The same things were measured in two ways. Each way mixes the same 10 hidden numbers, adds some noise and spreads widely along 5 directions of its own, which tell nothing about the thing.
In the rows, zero is written as 128.
Some things both ways: the first way, then the second way.
[ 80 134 129 126 161 161  87  93 133 126  91 105 158 135 110 144 140 109
 149 120]
[125 125 121  96  93 151 154 120 110 123 162 134  74 136 167 116 117 140
 102]

[114 114 164 134 144 157 130 130 148 140 114 124 117 134 118 100 148 151
 123 126]
[184  99  95 103 145 140 120 173 109 148 165 138 141  99  96 123 128  80
 131]

[142 128 182 134 128  85 141 112  68 106 109 153 106 154 143  87 127 150
 117  96]
[119 110 188  74  81 164 182 136 155 119 135 132  95 136 147  97 109 154
 111]

[ 87 130 168 152 115 146 102 129 124 121 112 105 117 131 141 143 110 141
 127 114]
[137 117 154  96 159 106 125 156 173 135 174 159  95 105  95 116 161 152
 121]

[129 113 191 141 127 126 100  89 144 118  78  82  62 126 170 122  94 138
 140  90]
[137 139 129 144 134 137 122 142 136  99 120 118 124 112 132 113 122 112
 125]

[180 134 121 106 117 101 154 197 138 148 177 182 150 155 136 103 173 123
 102 178]
[122 123 104 122 186 155 142 147 149 150 114 144 110 174 126 147 113  72
  70]

[ 69 142  96 116 149 162 111  90  95 102 134  69 170 117  99 172 131 103
 112 158]
[129 159  99 137 128 152 126 129 115 125 159 115 117 126 110 172 128 128
 158]

[ 96 111 102 134 160 144 146 104  86  95 120 117 134 126 100 137 131 100
 142 123]
[160 118 116 109 158 150 137 147  88 144 177 155 112 114 134 138 105 121
 134]

[131 109 170 119 138 104 114 121 107 104 125 135 109 143 147 113 124 162
 126  83]
[108 140 158  97 181 133 110 151 167 127 125 148  63  76 129 138 155 137
  82]

[159 144 169 120  98 117 161 148 120 123 135  87 158 150 106 100 150 138
 107 144]
[141 139  90 115  83 132 141 143 107 120 148 113 160 145 102 122 120 106
 181]

[149 115 126 128 137 166  86 153 188 135 126 166 126 150 138 103 126 186
 154  98]
[135 105 121 102 162 118 113 123 115 154 108 144 107  95 137 164 162 122
  93]

[153 126 140 152 110  95 119 123 126 146  97 159  73 117 170 115 117 177
 134 128]
[165  92 103 149 128 145 152 143 118 159  81 144 201 106 134 115  59 130
 131]

[162 106 110 168 124  84 125  91 162 140  94 184  98 115 167 110  83 149
 137  90]
[153 127 149 154 135 127  92 116 133 124 108 100 120 115 148 108 121 161
  99]

[137 119 109 129 137  96 109 123 143 143 124 131 143 119 158 152 163 121
 108 173]
[156 156 113 164 185 129  85 145 130 127 127 108 129 131 115 136 109 140
 139]

[188 158  78 134 107  86 132 101 144 165 112 194  99  99 148 114  92 128
 143 129]
[149  75  75 160 123 162 163 131 133 158 100 150 144 150 150  91  52 151
 149]

[137 124 179 135  93 116 120 143 117 125 101  79 128 143 149 122 149 185
 139 119]
[ 99 168 128  93  96  89 113 120 134 110 111 110 133 119 127 132 179 134
 131]

[219 126 136  85 119  78 156 170 109 140 144 155  87 124 140  93 186 160
 145 137]
[151  94  77 121 227 123 111 172 122 163 103 188 159  91 107 131 100 122
 202]

[ 57 117 202 127 127 193  77  92 178 138  87   4 135 115 129 158 124 127
 149  77]
[ 97 167 131 119 103  98  86 121 134  97 125  98 103 112 130 113 181 126
 135]

[163 137  85  89 158  87 151 144 126 155 157 196 153 130 111 117 174  80
 116 170]
[137 100 132 164 124 135 123 122 103 153 149 124 173 167 116 112  81 131
 197]

[135 126 130 128 136 106  93 107 150 164 118 174 134 115 152 121 156 140
 137  96]
[125 183 151 155 192 120  33 111 109 132  61  86 183 106 134 160 139 110
 146]

[124 113 172 164 109 115 165 129 129 114 106  80 144 147 127 112 125 134
  91 160]
[160  99 159 138  89 122 115 108 150 145 152  91 120 149  97 119 150 167
 137]

[122 120 113 146 121 161 102 141 150 116 129 154 111 139 148 132  84 143
 157  90]
[153 120  94 105 125 118 177 168  88 122 172 166 142 119 128 127  99  98
 120]

[ 78 124 112 159 166 156 109  74 110 133  57 102  80  98 129 154 127 110
 155 161]
[165 129 143 153 187 109  59 115 138 124 156 117 126 102  85 145 204 123
 164]

[121 160 180 136  81 119 111 157 119 135 125 116 168 146 124 128 151 116
 139  88]
[121 153 151  84 155  99 121 138 134 134 142 150 145 141 129 104 140 157
 170]

[123 151  94  98 164 162  91 159 185 173 154 202 175 134  94 122 165 117
 138 133]
[127 127  99  95  89 114 160 157 111 114 185 143 100 128 138  97 141  78
  93]

[119 111 117 166 129 159 114 129 173 126 125 149 137 138 135 119 105 143
 129 109]
[174 134 127 134 118 119 118 127  81 127 126 109 169 126 125 150 122 112
 124]

Other things, the second way, with their names:
<434>: [108 164 177 111 122 100 118 118 157  96  99 113 140 105 124 123 177 133
 115]
<438>: [130 134 141 112 133 119 180 154 148  91 150 156 112 138 131  98 114 154
 147]
<511>: [112 100  96 135 162 172 120 124 143 173 138 157  73  77 121 175 135 139
 113]
<178>: [131 112 101 145 162 136 135 128 121 135 168 142  95 149 100 164 145 112
 136]
<316>: [120 150  76 136  95 155 184 133  86 120 140 135 137 155 154 153  75  93
  99]
<390>: [157 116 108 129 211 139  88 144 122 155 106 135 117 128 117 160 121 122
 152]
<400>: [159 167 106 131 205 118 105 183 123 111 144 135 123 115 112 138 117  95
 131]
<490>: [153 107 123 140  51 174 183 124 108 118 144  99 133 157 139 114  66 151
 149]
<415>: [142  65  93 127 133 175 137 112 127 196  77 125 139 170 134 148  78 136
 138]
<26>: [135 142 151 133  68 134 143 106 118 114 121  92 131 162 157 110  99 172
 123]
<68>: [128 125  88 161 174 149  74  90 104 162  71 113 146 132 140 174 133 122
 146]
<142>: [133  96 106 131 151 156 128 124 136 171 161 150 108 109 107 169 130 132
 135]
<409>: [142  54 158 125  59 182 227 122 116 140 130 159 146 140 169  72  29 174
 148]
<501>: [ 93 103 142 164  74 146 170 113 140 125  91 127 165 160 164  78  68 129
 114]
<372>: [ 94 162 142 179 133  87 108 121 153  96  95 100 167 130  91 143 163  94
 121]
<550>: [159 130 149 154 139  92  98 121  94 116 107 116 190 119 133 106 111 153
 179]
<358>: [136 100 112 141 112  93 128  94  99 134 112 134 149 125 135 139 151 151
 155]
<209>: [103 133 151 119  91 153 162 106 115 111  62 109 118 175 195 115  76 144
  91]
<361>: [143 123 126 112 185 117 134 144 127 139 130 163 140 108 105 155 111 190
 218]
<253>: [112 129 154 107 154  90 125 124 144 121 103 143 147 150 126 116 150 122
 136]
<182>: [140 133 104 142 141 121  96 121 118 124 136 117 115 112 111 150 151 147
 169]
<422>: [128 134  86 173 150 141 133 125  70 129 115 153 190 108 146 138  72 102
 179]
<309>: [ 98 164 121  90 102 145 136 135  98 119 107 115 146 147 146 128 116  85
 144]
<52>: [104 159 175 117  88 145 167 125 130  88 119 106 135 162 149 106 103 104
  99]
<509>: [130 105 121 133 195 119  89 143 159 155 133 151  93 115 125 115 136 137
 101]
<228>: [125 120 107 110 204  92  64 143 158 171 175 159 100 107  68 145 204 123
 156]
<172>: [102 108 114 122 122 150 156 127 135 136 111 146 127 145 144 111 107  98
 112]
<327>: [129 174 114 135 123 139 115 149 120  89 159 105 117 140 136 103 137  53
  81]
<570>: [ 92 134 152 156 182 114  95 102 149 165 106 129 172 144  86 180 159  99
 129]
<470>: [177 136 120 180 128 154 143 123  64 107  97 107 196 120 159 143  60 109
 108]
<173>: [146 151  88 130  67 131 184 127  65 123 139 125 220 161 136 137  73  92
 153]
<515>: [ 86 125 160 123 102  98 162 135 150  96 110 151 141 106 131  93 140 122
 123]
<7>: [121 185 143 149 106 117 108 141 121  80 139  91 132 120 136 111 129 113
 118]
<138>: [135 159 130 116 139 117 111 167 125 121 200 127 115 137 107 110 119 113
 130]
<464>: [131 151 138 127 140 146 153 125 120 121 103 125 114 136 157 156  98 121
  63]
<430>: [137 126 115  86 184 118 107 166 158 153 120 148  93 115 123 125 130 132
 101]
<458>: [107 148 130 140  65 121 153 125 103  87 101 119 169  99 147 114 117  92
 108]
<285>: [138  68 151 148 131 131 140  87 121 179 118 158 163 115 134 135 111 187
 150]
<280>: [142 112 121 143 128 177 143 127  76 154 114 138 185  98 137 162  75  88
 134]
<364>: [ 78 175 148 136 174  95  46  96 145 140 103 102 133 144 104 166 197 107
 135]
<544>: [166  92 107 141 135 137 179 140  97 126 119 159 146 103 152 135  94  90
  63]
<200>: [ 89 157 160 145 136 122 110 119 151 106  79 120 132  94 144 130 147 119
  83]
<137>: [178  96 164 111 123 129 117 137 128 134 175 124 123 110 114  99 152 129
 117]
<169>: [158 118 138 145 104 108 148 102  83 130 153 132 157 110 141 150 115 160
 131]
<33>: [134  56 117 124  71 129 173 108 131 170 161 145 118 159 114 116 121 154
 124]
<13>: [160 107 119 108  84 135 193 127  64 140 127 146 172 139 168 128  67 145
 120]
<533>: [123 138 122 178  64 151 151  89 106  98 123  92 132 138 146 142 122 126
 124]
<48>: [154 105 109 109 162 166 140 140 118 173 122 158 138 120 152 139  90 108
  73]

Some of these things the first way, each followed by its name:
[ 77 112 134 134 106 157 142 113 117 126 141  70 139 115 132 158 108 111
 139 101]	<364>
[103 122 144 108 172 132 133 125  83 102 127 131 126 142 100 120 154 118
 118 137]	<280>
[109 127  88  95 166 169 135 160 124 110 157  90 154 135  91 155 169  86
 115 214]	<178>
[175 133 107 128 141  92 106  91 142 132 113 195 122 145 161  98 105 153
 112 126]	<490>
[219 124 149 113  94 103 171 172 168 134 161 153 157 169 136  63 142 164
 101 131]	<415>
[181 119  92 116 145 126  99 154 156 145  90 159  95 134 156 123 168 176
 168 176]	<358>
[103 108 115 132 153 113 150  95  48  91  87  92  93 130 138 145 125 146
 136 173]	<142>
[ 98 143 127 136 125 136  96 107  93 124 109  97  92 104 149 169 120 113
 142 139]	<438>
[143 148 129 121 128 110 114 134 132 137 160 205 140 142 135 108 111 105
 112  94]	<52>
[111 131 148 117 127 134 165 123  95 123 125  89 108 120 109 127 125  99
 136 126]	<172>
[ 64 109 116 156 159 160 113  37  96  96  56  36  73  99 144 174  73 112
 148 145]	<533>
[117  94 121 141 158 118  91  56  96 125  34  74  53 107 193 155 133 176
 171 155]	<182>
[120 113 156 126 109 130 123 152 139 145 144 107 154 130 143 129 169 160
 119 123]	<430>
[164 117 118  89 157 133 102 166 178 158 159 149 166 140 129 119 214 135
 109 175]	<390>
[109 116 188 158 125 102 152  94 102 117  64  77  86 129 145 125 110  95
 140 114]	<327>
[116 141 176  95 120 154 124 175 130 115 168  92 116 128 103 134 130 114
 126 105]	<515>
[168 107  91 124 146  91 177 184  73 103 140 157 150 147 108 117 206 144
 125 200]	<13>
[140 147  61 104 154 118 120 102 105 131 128 173 100  98 117 146 114  94
 164 121]	<422>
[112 138 160 147  87 134 125 141 177 114 172 142 190 154 118 122  61  90
 109  35]	<138>
[ 94 113 129 149 124 165 120  75 125 123  71  38 100 107 139 155 108 124
 163 124]	<68>
[128 146 166 144 107 110 125 129  97 125 114 137 112 126 132 115 123 149
 126 104]	<434>
[174 125  61 128 136  87 111 116 134 156 149 231 106 106 172 126 128 142
 130 127]	<400>
[ 93 127  71 122 158 139 136  83  90 137 136 160  88  80 114 145 103 129
 144 114]	<458>
[114 140 152 119 103 161 148 178 150 129 159  92 177 141  81 129 142 117
 121 127]	<228>
